The same things were measured in two ways. Each way mixes the same 8 hidden numbers, adds some noise and spreads widely along 5 directions of its own, which tell nothing about the thing.
Some things both ways: the first way, then the second way.
[  6 -11  -3  15  12  23  -9  21  -9   0   0   7   3   6  -6  -5  -3]
[  4   3   9  -3  -4  -3  -5   0 -15   7  -8   4  -9  -9 -10  16  -7   2
  -5  10]

[ -2 -13 -10   0  17   7  -4 -10   2  -1  -3  -2  -2   6   5  -9   1]
[ -8  22 -18   7   7 -12   4  24 -24  10  -4  -3   7   8  -6  -3 -23  -8
  -4  -7]

[-10  10 -19   9  10   7   7  -1  10 -10  11  -4  -7  -1  -2  -4   8]
[-22   9  16  12   0   6 -29   3 -22  14 -13   5 -35  -4  -9   7 -28  -3
 -12  22]

[ 10 -13 -14   4  -6  -6   9   9   9  -2   6   5  -6   9   2   0  -2]
[ -7   0  -9 -10   8 -10   2  11 -10   3  -1  11   0 -13  -6  -9  19 -13
  -4   6]

[ -4  -8 -25   9   3  -1   9  -5  24   1  11   3 -13   4  -1  -9   5]
[  8   8  -5  -6  -5  -8 -22   4  -1  16  -9   3 -14  -5  -6   2 -10  -2
  -1   6]

[  8 -24  -7  -3 -17  -4  12  27   1   0  25  16 -18   3   2  -4 -12]
[ 15 -13   3 -14  -5 -12  -8  -2   2  13 -19  -4   7  -6   2   1  11  -1
  -5  -1]

[-23  -4  -6   6  -3   0 -12   4  -4  -2  11   9 -15  -6  -6  -4  -4]
[  1  13 -10   2   2  -1   0   4  -1  -1   6  -1 -21 -14  -7   4 -12  -7
   8  12]

[ -9   1 -10   9  -3  -5 -12   2   6 -10  14  -5 -21  -2 -14   5   5]
[  2 -10  -6  -4  -1   3   6   7   8   1   3  -4   1 -12   4   7  18  -6
   1  -1]

[ -9   7  -6   4   4  -1  12   2   1  -3  -5  -5   5   5   9  -4 -10]
[-15   4  -7   0   8  -1   4  14 -13   1   4   4  -9 -12  -6  -4   5 -13
  -2   8]

[  2  -7  -6   6  -5  10   0  19  -5  -9   6  13 -16   8  -1  -3  10]
[  4  -4   3  -2   8 -13  -2  -1  -2  12 -32  -1  -1   3   2   6  -8   0
  -5  -3]

[12  0 -5 12 11 14 -5 11 -1 -9 -6 -2  6  7 -1  0 -7]
[-19   4 -18  -4  13   7   6  16 -18   5   8   6   0  -8  -9  -3  13   3
  12  22]

[ -2 -17 -13   1  -4  19  -9  19   2  -3  20  14 -20  -2  -8   2   6]
[  5   2   5  -4 -14 -14  -6  -7 -14   2  -6  -2   6  -2  -2   2 -18   3
  -2  24]

[  5  -8 -18   9   2  11   4  16   3  -5  19  13  -5 -10   5  -1   3]
[-13  12  -6   1   1   1  -1  -4 -22   6  -3   8   3  -6  -5  -8 -20   9
   8  30]

[-12  -5 -20   5  10  -1   8  -2   8   3  16  -2  -7  -7   2  -5  12]
[ -9  14  -1  14  -8  -5  -5   8 -17   8  -7  -7  -1   4  -1   5 -36  -5
  -8   3]

[ -4  21 -11  24  20  18  -3 -10  16 -13 -21  -4   5  13  -4 -11   6]
[  4   3  19  11  -7   3 -20  -9 -10   5 -15  -2 -14  -1  -7   8 -21   2
  -7   6]

[ -5  15 -13  12  17   8   7 -17  19  -4 -22  -7   5  15   6  -7   7]
[  2   7   2  15 -11   1  -8   1 -11   2  -3 -13   5   7  -3   2 -25   1
  -1   3]

[ -2  -7 -17   4  13  -6  20   3   0  -7  17  -4   0  -8  16 -15  -8]
[ 8 10 -5  6  2 -3  2  2  2 -6  7  9  3 -3  5  7 -3  0 -3 -2]

[  5 -19  -8  -9   8   6  14   8  -4  -1   2   6   0   8  17  -9  -3]
[ 13  12  -3   0   2   1 -16   5  -3   4   3   6 -11   1  -7  19  -4  10
   0   7]

[-13  -2  -4  -2   6   3  -3  -8   0  -8  -2  10  -5   8   2 -10  -4]
[ 12  13  -8   6   7   3 -16   5   3   3  -1   1 -17   3 -12  10  -6   3
   9   1]

[  1   0   4   8   3  13  -8  23 -22  -8 -13  -1   4   6   3   4  -8]
[ -6   2  -2  11  -3 -12  27  -2  -2  -9  -6  -1   9  -6   9   6 -19 -14
  -3  -1]

[ -6  -5 -14  -8   3   4   4  -8  16   2   4   1  -7   8   0   4  10]
[-10   6   8  12 -17  -2 -18   8 -28  14 -10 -15   4   9  -7   1 -31  -1
 -11   7]

[ -1  -4  -9   6   0   1   8  10  -2 -13   7   6 -16   4   6 -10   4]
[  8  -5  11   1   8 -13  -1  -2  -3   6 -30   0   3   2   6   3  -7  -5
 -15 -11]

[ -2  -5 -10   6  12   3  -1  -9  10   2  -2   2   2   6   0  -5   6]
[ -9  12 -26   5   5  -5  17  22 -22   1   6 -10  26   7  -7 -11  -6  -4
   9   0]

[-20  -4   1  -1  -5   5  -1   4  -1   1   0  16 -12   9  -1 -10  -4]
[ 30  -3 -16  -8   3  -7  -3   1  21   4  -7  -9   0   1  -4  13   9   5
  16  -7]

Other things, the second way, with their names:
<178>: [ -3   8 -22  10  19  13   7  10  11  -1   5   7  -2   0   3   9   7   6
  15  -3]
<207>: [  8  -8  13  -3  -8 -19   1  -5  -9   1 -17  -1  12  -3   5  -2  -3 -11
 -16  -3]
<334>: [ 11  -7   4  -3  -7  -7   6  -1  -2   3 -11  -4  11  -9  -2   2   6 -10
  -6 -12]
<282>: [ -6   6  -7   6   1   5 -13   5  -5   5   1  -8 -17  -3  -7  -2 -14   0
   9  18]
<431>: [ 32   3 -21  -9   9  21 -22   7  37   8  16   5 -32 -13 -10  34  32  15
  25  -5]
<82>: [ -5   5  -7  -4   4  -6  -2  13 -15   6   0   2  -3  -3  -6   3   1  -2
  -1  13]
<358>: [ -4 -13 -19  -6   3  -8   7  12   7   6  -6   1  18  -1   0  -6  27 -12
   7  -6]
<299>: [ 10   1 -28  -1  -4  -7   6   5   7  -9  16  -1  25   8  -6  -6  14   2
  22  12]
<451>: [ 12   4  10   5  -6  -3 -10  -7  -1   2  -9   1  -7  -4  -4  11 -12   0
  -5   0]
<321>: [ 10  -4 -15  -8  -6 -24   6   7   7   2  -6   1  17  -1   4  -4   7 -15
  -1  -6]
<474>: [ -2   1  -4   4  -7  -7   8   0  -8   7 -14   0  22   1   6   1 -12  -2
  -5  -7]
<269>: [ -1  -5 -19 -15  13   3  20  13 -11  15 -10 -10  27  -8  11  -7  12  14
   5   1]
<328>: [  5   6   4  15   1   6 -12   4  -3 -18  17  -2 -16   5 -13  10   1  -3
   5  15]
<110>: [ 14   5  11  -1  -1   5 -22  -3  -3  12 -11   0 -21  -8  -6  14  -8   7
  -6   3]
<29>: [ 17   9 -13  -1   3  -9 -19  14   9  14 -11  -6 -14   3  -9   9  -6  -8
   2 -15]
<238>: [ -8   0  -7   6   6 -18  13   9  -4  -8  -6   5   6   2   0  -4   1 -21
  -4  -2]
<114>: [ -5  10  25  10 -10   7 -17 -14 -23   6 -10  10 -14 -11  -6   8 -26   4
 -14  16]
<188>: [  4  -5   6   2   1  -4 -15   5  -3   9 -17   1  -6   3  -5   7   4  -6
  -8  -7]
<172>: [ -2   7   6   9  -3  -5   1   1 -13   0  -6  14   5  -3  -5  10  -5  -9
 -12  -7]
<66>: [ 10   2 -13  -5  -1 -13   1   0   3   5 -10  -2   6  -1  -3  -1  -6  -2
   9   5]
<364>: [  5   5 -10   5  -3  -5   7  -1   4   2  -6   1  11  -2   3   3 -10  -2
   4  -5]
<483>: [ 10   5   5  10  -1   8 -18  -6   0  -1  -3   2 -10   2  -9   8  -6   6
   5   6]
<23>: [ 2 -3 -7  1  4  1 -8  1  6  4 -6  9 -3 -3 -6  2 13 -4  8  2]
<124>: [-21  14  -2  19  -6  13   3   4 -20  -9  20   6  -1  -3  -4   8 -18   2
   1  21]
<119>: [  3  -3   7  11  -1   4 -17  -1  17  24 -34  -1 -22  -4   4  22 -19  -8
  -9 -28]
<450>: [  9   2  -5   3  -6 -22   9   4   5  -5  -5   5  12   3   8  11  -8 -12
 -10  -8]
<327>: [ 23  -8   1  -8  -6 -17   2  11   5   8 -13 -13  10  -1   9  18   6  -6
 -16 -22]
<382>: [ -2   8  15   9  -5   7 -18  -1 -22   5  -3   1  -6  -2  -6   3 -15   4
 -11  10]
<209>: [  5   4 -29 -13   5   6  -6  11   7  13   9   3  -2  -9  -5   2  15  12
  21  15]
<35>: [-24  14  -7   5  15   7   0   1 -21   1   0  23  -9  -9 -13 -10  -2   0
  10  26]
<338>: [ 14   1   0  -6   1 -13   0  -1   1  19 -30  -3   7  -5   8   6 -15   1
  -9 -17]
<167>: [ 18  -4   5   6 -12  -2  -7  -6   6   2 -10  -9  -1   4  -4  20  -9   3
   3  -4]
<86>: [ 11   4 -18  -9   4 -12 -10  11   8  11  -6   2  -5  -1  -3   4   4  -2
   5   1]
<4>: [-11   2 -10   2   2   0  -5  16 -13   2   7   1   1   1  -7   0   8  -4
   1  13]
<204>: [  5   5 -10  10 -12  -4  -2   0   0  -6   8  -3  10   5  -8   2  -9  -4
  11   8]
<155>: [ 12  -3   5  -1 -13  -3 -22 -13   9   6  -8  15  -5  -5  -3  10   4   2
  -1   7]
<403>: [ -2   5  -8  -5   3  -1   2  17 -13  10  -1  -6  -5  -7  -4   9  -1  -1
  -2   3]
<464>: [ -3   4 -14  -3   7  -2  -4  13  -8   7  -2  -3  -5   0 -10   2   3   1
   9  12]
<495>: [  3  15 -18  -2   8 -13  -2  18 -13  20 -19  -5   5   9  -5   5 -22   3
   0  -8]
<315>: [  9   3 -10   9  -3  -3   4  -2   7  -5  -1   2   8   1  -7   3  -1  -7
  10  -7]
<493>: [ 16   5   0   2  -2  11 -19  -7   2   4   0   9  -9  -6 -20   9   9   6
  14   5]
<135>: [ 15   5  -5  -4  -9   7  -5  -7   6  16  -9   3  -2 -19  -3   7  -7   3
   6  -7]
<467>: [ -9   7  -1   6   4   7  -8   4 -14   5  -2   4  -9  -5  -9  -1  -6   1
   3  11]
<176>: [-13   4 -15   6   8   5   6  15  -6  14 -10  -5   1   1   2   8 -10   1
   3  -2]
<103>: [ -3   2 -10  -8   7 -11  -2  21 -14  11  -6  -7  -2   1  -3   5   0  -1
  -5   7]
<439>: [ 22  -1  -1   5  -8  -9  -7  -6  14  -2  -7   0   4   3  -1  12  -2  -3
   2 -10]
<285>: [ -3   9   1  -6   0   8 -16   1 -14  16  -4   1 -26 -18 -15   4 -10   4
   6  21]

Some of these things the first way, each followed by its name:
[ 10  -3 -11  32  12   7 -20  -3  13  -5  -5   0   1  -2 -10  -8 -10]
<135>
[ 5 -1 -6 14  7 -1  3  1  3 -1 -6  8 12 12 -2 -5 -7]
<315>
[  0   5   2   9   5  -4   1   5  -7 -12  -8  -6   5   8   5  -5 -18]
<119>
[ -6  -7 -17  10  -4   1  11  11  10   5  13  15  -9   1   0  -7   6]
<66>
[-16   2  -8   1  10   9   7   1   2   4  -6  -4  -3   3   7  -5   6]
<403>
[  3 -11   5   0  -1  12 -11  14 -10  -4  -9  11  -3  17  -5   2  -4]
<167>
[  1 -15 -12  -2  -3  -1  13   8   8   0   6   5  -8   9   9  -9 -10]
<86>
[  3 -10  -5  -1  -2   0   4  11  -6  -4   1   7   0   3   9  -1  -9]
<364>
[ -4 -18  -9  -4   1  -4  -9   4  -4 -13  37   9 -20 -14  -5  -5  -6]
<382>
[-27  18  -7  10  15  10  -6  -4  -1 -12   8  -5  -4  -2 -10  -7  -2]
<238>
[ 22  -9 -12   6  -1   0  14  18  -4  -7   6  16  13   3  14   2  -7]
<35>
[  4  -2 -13  10   8   3  16   3  13   1   5   5  10   8   3 -10 -13]
<299>
[-9  6 -5 -2  6  5  2  1 -5 -6 -7 -5 -2  3  8  3  5]
<176>
[  0  -2 -16  11   6   2  13  -2  13  -3  -7   2  -8  10   9 -11  11]
<110>
[  4  -3  -2   6  -3   2  -7   1   6   0 -18   6  -4  18  -3   4   5]
<334>
[-16   4  -6   8  10  -7  22  -4   1   4  -2   0  10   4  13 -20 -17]
<431>
[  6 -24 -13  -3 -11  -8  16  18  -1   3  13  14 -16  -1  16  -5   4]
<338>
[ -3 -10  -8  -8  -5  -3   9   0   3   0  -3  11  -5  15   8  -1   3]
<439>
[ 19 -25 -17  10  -7  -2 -10  11  11  -7  19   6 -18   2  -8   1  -6]
<209>
[-14  -7  -4   4  12  10   0   3  -1  -3   0 -10 -15   5   1 -13  -2]
<327>
[ -9   8  -9  10  12  11   5  -3   5  -3 -14   2   3   8   6  -9   3]
<451>
[  1  -2   0 -11   4  12   0   4  -6  -8 -13   1   6   8  15   5  -7]
<474>
[ -5  -5  -7   0   8  15  -1   4   4  -5  -8  -5 -13  12   2  -5   6]
<103>
